The rows are grouped in 4 ways, from coarse to fine. Each group lies inside one group of the grouping before and may be the whole of it. The rows also spread widely along 16 directions, which tell nothing about the answers.
In the rows, 128 means zero.
Some rows, each with its group in each grouping after it:
[158 135 107 152  97 142 102 168 153 123 134 148 141 138  89  51 138  93
  61 100 144  80 134 131 136 124 151 145 109 146  98  95] => ladu bap Q548 Q956
[129 105 144 121 103 111 109 133 138 133 100 106 130 122 118 132 108  95
 116 111 124 171 161 171 140  94 131  90  93 145 164 106] => Salos kad Q758 Q3
[139 154  52  78 152 152 126 126 126 115 119 157  83 143 133  83 155 125
 204  48 173 165 129 162 151 114 133 176 139 119 141 121] => Salos kad Q429 Q721
[124 114 150 114 144 135  87 134 135 159 118 169 104 108 156 116 107  67
 103 121 124 191 130 129 105 103 116 112 106 142 119 129] => ladu zudam Q821 Q928
[146 149  74 145 151 151 156 143 103  92 139 119 114 184 164 124 139 158
 142  83 150  98 111 128 137 167 146 172 137 168 115 131] => ladu zudam Q797 Q780
[137 124 110 177 107 148 133 105 111 118  99 125 168 135 156 117 113 152
 100 115  87  93 144  95 122 188 129  88 113 152 126 125] => nim vave Q855 Q305
[131  89  75 154 143 145 142 125 129 145 125 134 157 131 133 121 123 170
  77 121 142 114 175 134  87 196 158 113 148 126 109 107] => Salos kad Q758 Q726
[136 141 102 173 130  97 158 126 128  88 113 129 169 101 107 156 106 147
  86 141 143 109 119 130  91 139 183 133 118 147 132 136] => ladu zudam Q821 Q966
[137 133 100 133 146 108 135 130 113 110 105 112 151 129 137 128 117 150
 117 115 108 123 154 154 151 151 149 136  93 132 136 129] => Salos kad Q429 Q287
[107 135  80  85 156 156 114 163  94 118 148 139 142 148 130  91 133 139
 135 120 168 132 156 114 134 146 142 186 124 169 144 101] => nim lifo Q846 Q993
[129  94  92 135  75 143 126 112 172 183  67 118 118  90 126 124 157 103
 111  91 147 132 189 143 107 143 120  70  67 114 150  98] => nim vave Q598 Q515
[145 135 146 161 103 134 122 116 125  80  97 137 153 113 109 121 117 136
 162 120 133 131 134 111  99 142 162 123 128 116 139 137] => Salos kad Q768 Q42
[161  67 128 143 136 123 120 122 201 139 132 171 100 167 146 164 104 190
  97  76 121 182 152 159 101  93 138 104 153 111 124  96] => nim lifo Q576 Q55
[132 109  82  91 144 115 169 144 140 120 134 181 165  97 129 199 139  73
  75 151 115 150 139 141  82 124 120 102  91 152 121 111] => Salos vuz Q54 Q982
[133 111 133  86 142 131 131 152 146 161 121 145  91 176 162 156 201 148
 160 121 103 122 143 158 133 138  99 134 103 100 122 135] => nim lifo Q576 Q944
[126 116 184 155  94 178 100 158 152 146 128 132  59 140 145 105 110 123
 103  89 135 158 136 100 127 124 120 111 133 126  90 115] => ladu bap Q363 Q702
[113 152 117 126 116 129 155 107 133 148 111 138 104 119 175 145 151 163
 139 120 102 117 110 114 121 147 105 131 100 142 131 164] => nim vave Q598 Q515
[119 125  80  81 167 152 173 171 163  86 128 188 117 142  99 182 157 144
 127 108 152 143 151 108 111  82 152 160 139 134 130 117] => nim vave Q598 Q515
[141 115 137 149 102 136 136 143 180 123  94 143 117 133  97 127 148 125
 104 101 127 101 151 131 118 102 149 106 112 118 125 127] => Salos kad Q758 Q726
[142 141  94 130 157 150 131 127 108 102 112 159 127 120 131 113 128 100
 146 102 133 143 133 132 115 151 148 134 135 120 114 137] => Salos kad Q768 Q42
[131 115 141 117 119 137 137 136 146 119 113 165 147 155 113 141 166 139
 130 131  83 115 140 120 116 120 121  97 140 113 123 130] => Salos kad Q429 Q287
[ 90 126 127 125 133 145 130 133 115 126 117 123 125 121 103 115 115 186
 131 118 138 153 156 121 124 134 157 123 173 115 136 128] => Salos kad Q758 Q726
[112 135 122 103 108 164 130 178 109  99 165 123 101 153 107 117 107 129
 117  89 150 163 136 122 159 112 127 144 153 156 120  86] => Salos vuz Q54 Q982
[ 85 185  93 134 121 156 182 148 101 107  74  97  98  76  88 140 148 121
 129  99 136 100 148 111 161 148 154 116 110 110 124 151] => Salos vuz Q54 Q982
[117 148 114 136 182 129 159 163  80  76 151 136 172 191 145 150 116 151
  81 148  84  83 107 105 144 135 147 151 149 202 119 143] => ladu zudam Q797 Q780
[137 152  79 123 155 130 148 127 143 144 134 144  70 168 151 103 144 153
 119  62 111 123 105 174 166 114 124 145 152 134 107 144] => Salos kad Q429 Q287
[157 161  72 131 122  96 155  91 132 152 155 137  97 111 213 135 138 213
 136  95 101 135  85 166 132 202  94 166  88 109  98 145] => nim lifo Q576 Q944
[133 133 119 146 131 145 143 123 132 128 123 181 132 111 134 135 124  91
  82 120  97 127 111 114  96 140 125  93 139 134  93 140] => Salos vuz Q54 Q982
[125 120  98 142 149 110 143 136 123 118 132 158 174 166  61 110 143 131
  75 132  94  98 122 173 119  98 170  92 212 132 127 123] => Salos kad Q429 Q721
[168 162 114 128 109 106 169 159 141  59 141 171 155 120  86 157 159 117
 120 128  92 101  97 139 125 125 139 141 114 103  95 130] => Salos kad Q768 Q42
[106 133  93 120 165 193 166 133 114  73  62 154 140 147  94 149 157 137
 173  88 112 119 181  79 137 129 154  91 164 109 139 133] => Salos kad Q768 Q42
[139 118 162 143  67 118 123 125 145 116 117 122 152 156 114 125 144 146
 135 120 104 109 123 134 123 118 123 101 122 139 150 118] => Salos vuz Q54 Q982
[124 118 106 129 175 153 136 147 142 119  94 151 134 168 125 115 149 151
 103 103 103  88 169 116 145 128 149 129 129 132 120 138] => Salos kad Q758 Q3
[109 100 186 116 151 138 134 147 130 144 131 159 103 148 140 180 128 157
 103 142  50 174 143 128 126 123 108  74 168  87  91 142] => Salos kad Q429 Q721
[147 104 144 140 178 141 107  97 184 155  59 185 100 161 176 115 155 131
 146  93  90 113 146 127 109 103 133 117 109 118 131 182] => Salos kad Q768 Q42
[ 89 114 126 105 104 119 133 138 149 150 147 107 131 138 125 117 131 240
 117 133 152 129 156 124 122 125 138 165 133 153 158 116] => Salos kad Q758 Q726
[165 140 118 144  80 121 115 128 132 118 127 106 120 154 145  87 139 149
 148  76 125 107 119 159 158 158 121 146  92 127 126 112] => Salos vuz Q54 Q982

New rows. What belongs after each?
[122 132  82 115 157 152 154 147 116 114 123 150 115 107 115 142 128 126
 117 104 136 159 153 137 122 151 147 123 147 104 103 118] => Salos kad Q768 Q42
[152 132  95  88 179 138 122 190 135 115 160 163  89 171 159 121 156 118
 129 114 169 120 130 146 129 133 143 231  90 150 103 131] => nim vave Q598 Q515
[149 130 138 140 126 132 144 156 141  90 106 136 129 143 111 148 147 116
 129 118 118 106 141 132 126 126 150 131 105 120 119 135] => Salos kad Q768 Q42
[137 152  93  96 105  94 174 148 114 111 128 139 153  90  93 168 186  90
 138 154 120 119 113 177 106 152 128 120 100  97 122 131] => Salos kad Q758 Q726
[105 175  54 103  83 125 177 123 120 110 112  85 100  62 112 133 138 174
 179  84 200 151 139 145 136 154 145 165  91 123 159 118] => Salos kad Q758 Q726
[129 127 147 151 100 133 125 128 119 127 102 107 133 137 137 121 122 144
 114 105  84 116 144 130 156 155 119  93 106 123 124 124] => Salos vuz Q54 Q982
[102 148 118 100 148 148 120 161  78 134 160 117 103 174 129  78 160 165
 162 126 152 117 119 146 140 163 140 185 178 133 119 141] => Salos kad Q758 Q726
[144 171  92 120  87 115 115 116 100 100 124 139 166  53 127  92 113 106
 145 122 146 160 115 128 117 168 130 148  73 127 131 111] => ladu bap Q548 Q956
[131 150  93 130 167 150 165 132 109 112 145 156  96 108 197 172 103 136
 109 117 133 165 108 107 102 173 125 155 112 155  88 149] => ladu bap Q548 Q956
[ 96 152 128 108 147 152 131 139 127 128  82 151 105 115 113 119 157 109
 149 116 131 133 134 110 127  99 142 123 131 128 139 153] => ladu bap Q363 Q702
[136 143 138 138 113 100 148 128 112 119 130 106 120 133 149 151 126 144
 125 125  96 134 108 167 140 143 122 120 112 135 126 144] => Salos kad Q758 Q3
[128 141 131 105 112 121 133 125 119 114 134 141 137 136 141 131 130 139
 139 116  80 150 116 138 150 118 100 115 120 139 135 125] => Salos kad Q768 Q42
[149 134  62 134 149 165 150  94 108 125 114 174 156 132 203 126 157 137
 148 119 120 109 122  88  77 217 112 132 110 149 106 143] => ladu bap Q548 Q956
[ 79 153  87  87 163 194 165 147  99  66 116 175 134 141  88 137 141 151
 177 105 160 142 141  60 115 106 157 147 198 151 147 130] => Salos vuz Q54 Q982
[116 131 106  90 130 117 126 160 130 129 126 141 149 103 101 120 141 125
 101 130 125 132 157 144 139 128 136 144  93 119 128 110] => Salos vuz Q54 Q982
[103 138 137 136  92 112 132 146 127 146 128  96 117  82 100 121 116 137
  88 139 146 138 142 150 124 131 149 128 110 129 131 125] => Salos kad Q768 Q42
[ 94 142  66  71 169 180 145 174 122 116 128 183 117 133 100 115 156 123
 112 103 134 129 158  93 146 112 134 150 149 138 115 111] => nim vave Q855 Q305
[160  99  77 137  97 117 144 102 144 113 120 118 167 149 156 136 124 171
 135  94 134 128 151 149 112 162 127 117  99 157 157  95] => Salos kad Q758 Q726
[142 168 145 132 101 127 154 161 128  92 164 138  69 122 137 160 107 153
 115  90  92 171  89 137 166 122 109 138 129 108  83 126] => nim vave Q598 Q515
[117 148  93 119 183 131 137 140  52  73 126 114 154 146 132 140 104 158
 162 116 129 166 134 141 146 163 162 148 164 133 136 127] => ladu zudam Q797 Q780
[138 133  97 117 124 134 122 114 103 108 139 163 147 145 121 111 114 108
 133  89 100 182 100 156 133 113 117  83 183 140 131  98] => ladu bap Q363 Q702
[138 123 145  93 177 112 120 148 130  84 145 168  95 167 129 165 111 176
 175  99 118 212 116 166 138  79 149 163 176 100 132 135] => nim vave Q598 Q515
[120 111  87 142 124 170 199 140 133  96  90 114 132 161 136 195 155 120
 129 113 154  89 163  99  97 144 145  97 115 183 150 127] => Salos kad Q758 Q726
[119 157 110 142 111 122 172 126 115  94 115 130 149 120 114 150 139 126
 128 140 127  99 111 120 104 132 149 124 127 162 140 151] => Salos kad Q429 Q287
[137 109 109 145  85 153 144 137 161 123 100 132 152 139 111 122 154 111
 100 111 130  83 163 107 110 129 133  99  96 159 140 105] => Salos kad Q768 Q42
[134 130 149  96 140  81 156 171 152  96 146 115 102 162 137 193 128 169
 123 128 114 145 122 176 156  78 137 171  91 149 143 138] => Salos kad Q758 Q726
[134 110  85 113 168 145 105 154 119 126 109 132 127 126 131 109 104 127
 102  81 133 172 185 145 158 144 145 130 107 113 116  89] => ladu zudam Q797 Q780
[128 164  92 136 107 140 144 122 137 109 125 154 123 137 127 101 126 115
 114  89 126 108  97 114 137  92 127 135 126 188 144 132] => nim vave Q598 Q515
[152 144 108 157 129 142 134 109 104  92 134 159 147 107 178 132 104 174
 146 122 123 141 116  90  89 209 135 157 116 122 101 141] => nim vave Q598 Q515
[149 130 177 197 135 129 111 139 137 100  90 116 115 149 130 121 109 123
 115 124 146 100 126 125 103 128 189 142 118 145 123 164] => ladu bap Q548 Q956
[130 137 129 160 178 135 144 127 105  79  97 157 160 118 126 149  87 140
  90 123  67 133 146 108 135 147 157  97 141 117 104 149] => Salos kad Q758 Q3
[137 137 100 120 149 189 115 158 136 111  97 175 119 140 120  73 152  85
 121  85 134  96 162  87 138 137 135 143 109 130 101 124] => Salos kad Q758 Q3
[142 177  72 130 156 146 174 128 147 127  92 164  90  91 183 145 172 136
 125  93 108  89 118  98 131 180 115 162  52 106  77 172] => ladu zudam Q797 Q780
[ 96 135 133 102 135 126 127 113  90 111 107 124 164 138 140 131 133 172
 174 139 110 138 137 115 128 140 130 132 131 147 170 143] => Salos vuz Q54 Q982
[ 98 135  90 130 151 176 139 144  84 113 134 155 164 171 101  96 130 138
  88 107  86 112 135  95 148 135 130  85 209 157 112 106] => ladu zudam Q797 Q780
[127 123 108 132 151 149 146 166 143 119 100 129  99 144 109 149 158 116
 123 110 166 105 164 136 119 124 167 143 111 127 129 130] => nim lifo Q576 Q944
[147 123 136 155 155 144 122 139 122 110 110 150 115 151 142 140 115  85
 117 112 125 134 128 133 110 127 152 117 129 147 121 139] => nim lifo Q846 Q993
[112 120  92 112 146 136 140 131 116 121 119 120 149 161 139 123 136 172
 135 118 134 115 158 128 132 137 143 145 128 165 155 123] => Salos kad Q429 Q721
[133  92  64  70 134 167 121 169 152 165 169 172 113 167 133 105 174 154
 104  82 137 155 163 140 132 146  98 139 151 108  90  63] => ladu zudam Q797 Q780
[119 134 143 133 132 113 149 142 116 107 141 130 138 159 143 163 135 176
 124 154 108 111 109 126 113 138 142 149 138 155 133 150] => nim vave Q855 Q305
[ 99 129 106 110 137 135 133 142 116 145 113 120 132 119 126 112 144 124
 120 139 159 113 153 130 112 139 148 147 110 159 148 137] => Salos kad Q758 Q726
[115 103 131 105 200 166 137 172 119  97 132 133  78 175 150 166 107 193
 147  94 145 181 176 123 142 136 157 164 162 113 110 128] => Salos kad Q758 Q726
[112 163  93  76  99 107 134 150 124 126 133 149 141  71  99 121 144  92
 116 134 132 150 124 142 136 103 115 145  75 140 144 112] => nim vave Q598 Q515
[119 103 110 122 144 124 162 143 124 139 115 127 147 122 152 195 136 108
  78 156 114 138 153 137  96 148 129  93  95 158 127 123] => ladu bap Q548 Q956
[117 154  92 115 140 144 132 134  93 126 131 134 106 121 145 112 123 139
 136  98 117 154 123 138 153 159 123 135 138 123 115 129] => nim vave Q855 Q305
[167 155 122 176 161 148 110 143 145  75 104 157  93 111 136  86  71 123
 108  68 156 130 135 110 137 132 183 182 100 127  93 148] => Salos kad Q758 Q726
[116 135  81  94 147 150 106 167  76 134 156 150 150 119 103  72 132  69
 100 129 152 140 139 147 125 161 138 147 143 141 108  98] => Salos vuz Q54 Q982
[137 158  86 107 134 107 166 154 121 103 145 147 139 128 101 131 191 159
 148 141 140  90 109 162 110 165 153 181 133  94 105 144] => Salos kad Q758 Q3
[137 138 120 114  88  80 132 120 155 126 132 128 142  93 127 128 133 178
 133 130 132 141 122 159 117 129 130 159  81 120 144 127] => Salos kad Q758 Q3
[131 119  98 117 134 135 152 140 106 123  95 113 122 129 120 159 147  78
 137 106 121 149 155 172 133 145 131  79 119 117 134 119] => Salos kad Q758 Q726
[108 129  76 103 160 125 144 121  81 102 141 154 187 141 120 138 124 161
 132 136 113 156 125 128 113 144 139 118 180 146 143 110] => ladu zudam Q821 Q966
[157 126  42 104  89 119 152  94 104 119 146 161 199 142 147 126 169 146
 150 113  81 125 112 151 114 191  86  91 133 131 135  87] => nim vave Q855 Q305
[110 128 126 115 158 141 160 181  97 114 106 121 141 134 121 186 158  87
  95 160 100 102 166 122 132 153 137 108  91 136 118 132] => nim lifo Q846 Q993
[117 146 123 114  99 154 132 157 121 109 122 123 122 132 111 118 143 154
 136  99 115 125 152 108 161 140 120 128 113 116 126 102] => nim lifo Q846 Q993
[ 99 158 134 100 141 138 156 145 108  78  86 114 114 165 100 151 157 147
 195 105 114 124 138 127 169  81 147 130 143 136 170 152] => Salos kad Q429 Q721
[122 166  96 138 177 121 103 121  73 141 143 123 113 126 198  77  82 124
 101 111 129 143  98 142 149 164 133 180 108 186 115 155] => ladu zudam Q797 Q780
[124 108 105 110 109 149 122 143 146 119 125 154 137 101  95 120 115 147
 111  94 144 174 169 122 118 130 139 115 135 101 121  82] => Salos vuz Q54 Q982
[119 114 140 135 127 178 131 150 127 129 111 135  93 130 162 151 118 104
 115 104 135 157 153  89 114 142 119 107 110 148 109 121] => ladu zudam Q797 Q780
[ 92 119 116 156 114 132 113 126 131 131  85  75 131 113  75  85  90 210
 110  82 162 136 192 141 157 126 189 122 151 114 163 105] => Salos vuz Q54 Q982
[114 163 117 146 130 191 167 172 108 109 108 132 105 139 114 116 173 125
 108 110  98  58 146  78 152 179 129 123 130 109  73 146] => Salos kad Q768 Q42
[138 147  50  87 113  98 168 130 116 100 121 120 181 109 139 159 147 154
 126 112  99 133 140 154 160 153 107 125  60 143 150  90] => ladu bap Q363 Q702
[156 116 144 109 125 133 114 139 136  94 151 193 156 157 130 124 129 133
 131 122  83 152 116 119 114 121 111 123 147 122 108 115] => Salos kad Q758 Q726
[123 142 110 117  81 122 157 139 151 124 147 114 116 102 143 136 143 221
 130 117 145 124 138 116 124 169 120 173  87 118 119 118] => Salos kad Q758 Q3
[127 137 146 108  91 126 116 146 107 102 168 122 126 132 112 109 138 215
 192 129 155 165 123 137 115 166 141 182 163  86 124 114] => Salos kad Q768 Q42
[144 134 118 143 175 126 125 154 111  85 112 119 127 129 135 128  92 156
 113 102 114 140 163 141 162 155 167 159 103 112 109 130] => Salos kad Q768 Q42
[131 154  55 102 172 123 147 107 121 121 122 173 150 109 154 106 157 204
 153 115 118 115 130 128 117 190 138 181 121  96 111 153] => Salos kad Q758 Q726
[147 132  86 153 131 141 131 115 139 110 136 156 141 172 133  82 122 159
 113  88 132  96 116 126 121 127 149 146 160 168 126 126] => Salos kad Q429 Q721
[148 130 157 161  83 164  82  95 175 187 125 162  60 145 202  50 136 196
 134  66  94 124 111  99 130 164  84 135 121 103  86 146] => nim vave Q598 Q515
[127 173 143 169 138 131 138 143  79  99 153  98  78 188 127 100 131 211
 163  96 117 110  79 159 164 163 161 168 214 104 100 164] => nim vave Q598 Q515
[143 113 134 140 150 120  90 117  83 130 106 122 157 173 146  91 114  77
 132 122  93 134 133 175 138 134 135  93 137 160 150 132] => Salos kad Q429 Q721
[148 129 118 125 133 153 143 165 129  90 103 104 104 171 146 142 144 125
 150  85 129 109 164 129 168 139 134 149  78 141 130 120] => Salos kad Q768 Q42
[132 124  99 126 127 144 151 141 140 113 147 148 120 152 131 137 128 173
 112  93 128 133 130 129 126 139 133 138 151 133 111 111] => Salos vuz Q54 Q982
[156 141 107 169 162 165 133 124  95  53  86 154 138 120 120 130  77  63
 131  79 117 158 141 115 131 135 165  92 141 134 116 129] => Salos kad Q768 Q42
[160 151  88 137 140 133 151 112 130  94 109 150 107 112 165 149 151 167
 194  91 158 143 113 127  94 184 146 172 108  89 108 151] => ladu zudam Q797 Q780
[143 138 129 118 144 147  97 123 163 111  86 179 100 160 129  88 142 101
 173  70 139 139 119 119 133  62 139 143 125 142 149 141] => ladu zudam Q821 Q966
[107 131  83 129 151 156 174 134 162 132  84 120  84 112 156 171 144 186
 132  95 175 118 176 100 113 146 157 161  82 137 142 143] => nim lifo Q846 Q993
[124 128 121 145 128 139 126 123 127 108 122 171 156 161  83  99 116 104
  94 102  98 122 108 134 124  79 148  80 200 159 136 121] => Salos vuz Q54 Q982
[130 139  81 126 151 138 137 140 107 104 131 146 146 162 100  95 142 132
 130 106 135 108 129 148 130 130 160 141 174 141 129 124] => Salos kad Q429 Q721
[102 168  75  88 182 122 161 156  82 117 164 163 139 129 132 131 131 119
  78 136  87 124  99 143 154 134 121 152 145 159 100 140] => Salos vuz Q54 Q982
[125 147 157 143 112 137 126 153 122 106 124 121  76 125 110 135 103 128
 130  93 126 171 121 142 150 106 145 122 148 110 117 130] => nim vave Q598 Q515
[112 130 112  92 164 157 121 145  84 107  99 123 126 161 152 136 150 111
 189 111 140 152 153 121 138 138 131 139 118 149 154 131] => ladu zudam Q797 Q780
[127 136  68 128 137 128 130 110 112 148 106 146 154 114 134  99 154 110
 128 126 143 108 133 145  97 163 144 131 119 143 143 137] => nim vave Q598 Q515
[157 109 131 164 130 131 126 120 155 153 128 158 111 147 183 141 113 114
  68 109  90 123 120 135 111 137 112  96 101 157 104 132] => nim lifo Q576 Q944
[152 132 210 159  91 159 131 195 161  68 151 162  94 162  92 145 119  86
  92 122 118 117 108  91 117  78 143 130 140 145  84 128] => Salos kad Q768 Q42
[111 124 120 126 150 131 119 124 119 159 110 145 126 113 142 120 134 139
 109 126 110 147 139 135 114 147 131 113 135 114 116 139] => ladu zudam Q797 Q780
[131 133  75 148 151 150 116 121 127 130  81 135 123  87 134  95 105 104
 107  82 163 144 164 124 120 151 161 130  95 131 124 121] => ladu zudam Q797 Q780
[137 116 118 100 125 160 124 167 137 132 113 119  94 172 154 131 176 126
 159  93 142 122 161 126 147 146 112 147  84 125 122 109] => ladu zudam Q821 Q966
[127 127  88 149 121 160 134 121 132  87  98 113 137 133 116 101 100 193
 144  69 166 132 174 104 137 146 168 143 134 139 150 105] => Salos kad Q758 Q3
[119  95 100 155 128 159 138 137 118 164 119 123 132 124 137 128 122 101
  61 127 134 120 170 130  95 176 139  80 132 147 105 110] => Salos kad Q429 Q721
[119 139 114 123 148 145 129 142 148 152 137 156  76 163 148 109 139 126
 104  98 139 116 111 133 129  92 130 151 138 173 126 143] => nim lifo Q576 Q944
[ 98 146 106 126 171 136 152 137  90  84  97 118 148 142  99 134 114 162
 134 115 115 126 152 127 152 123 170 123 164 140 150 142] => Salos kad Q758 Q726
[ 84 162 109 130 149 150 142 123  61 120  86 122 145 114  90 104 132  97
 127 121  82 129 137 134 157 139 139  66 178 121 133 147] => Salos kad Q758 Q3
[120 134 124 113 140 139 126 130 178 136 101 196 111 139 106 110 167 142
 127 104 110 116 126 114 116  74 137 132 146 115 129 150] => nim vave Q598 Q515
[152 127 134 146 119  83 152 119 148 112 122 112 135 165 151 158 148 207
 143 118 104  97 111 169 129 144 142 151 108 123 139 150] => Salos vuz Q54 Q982
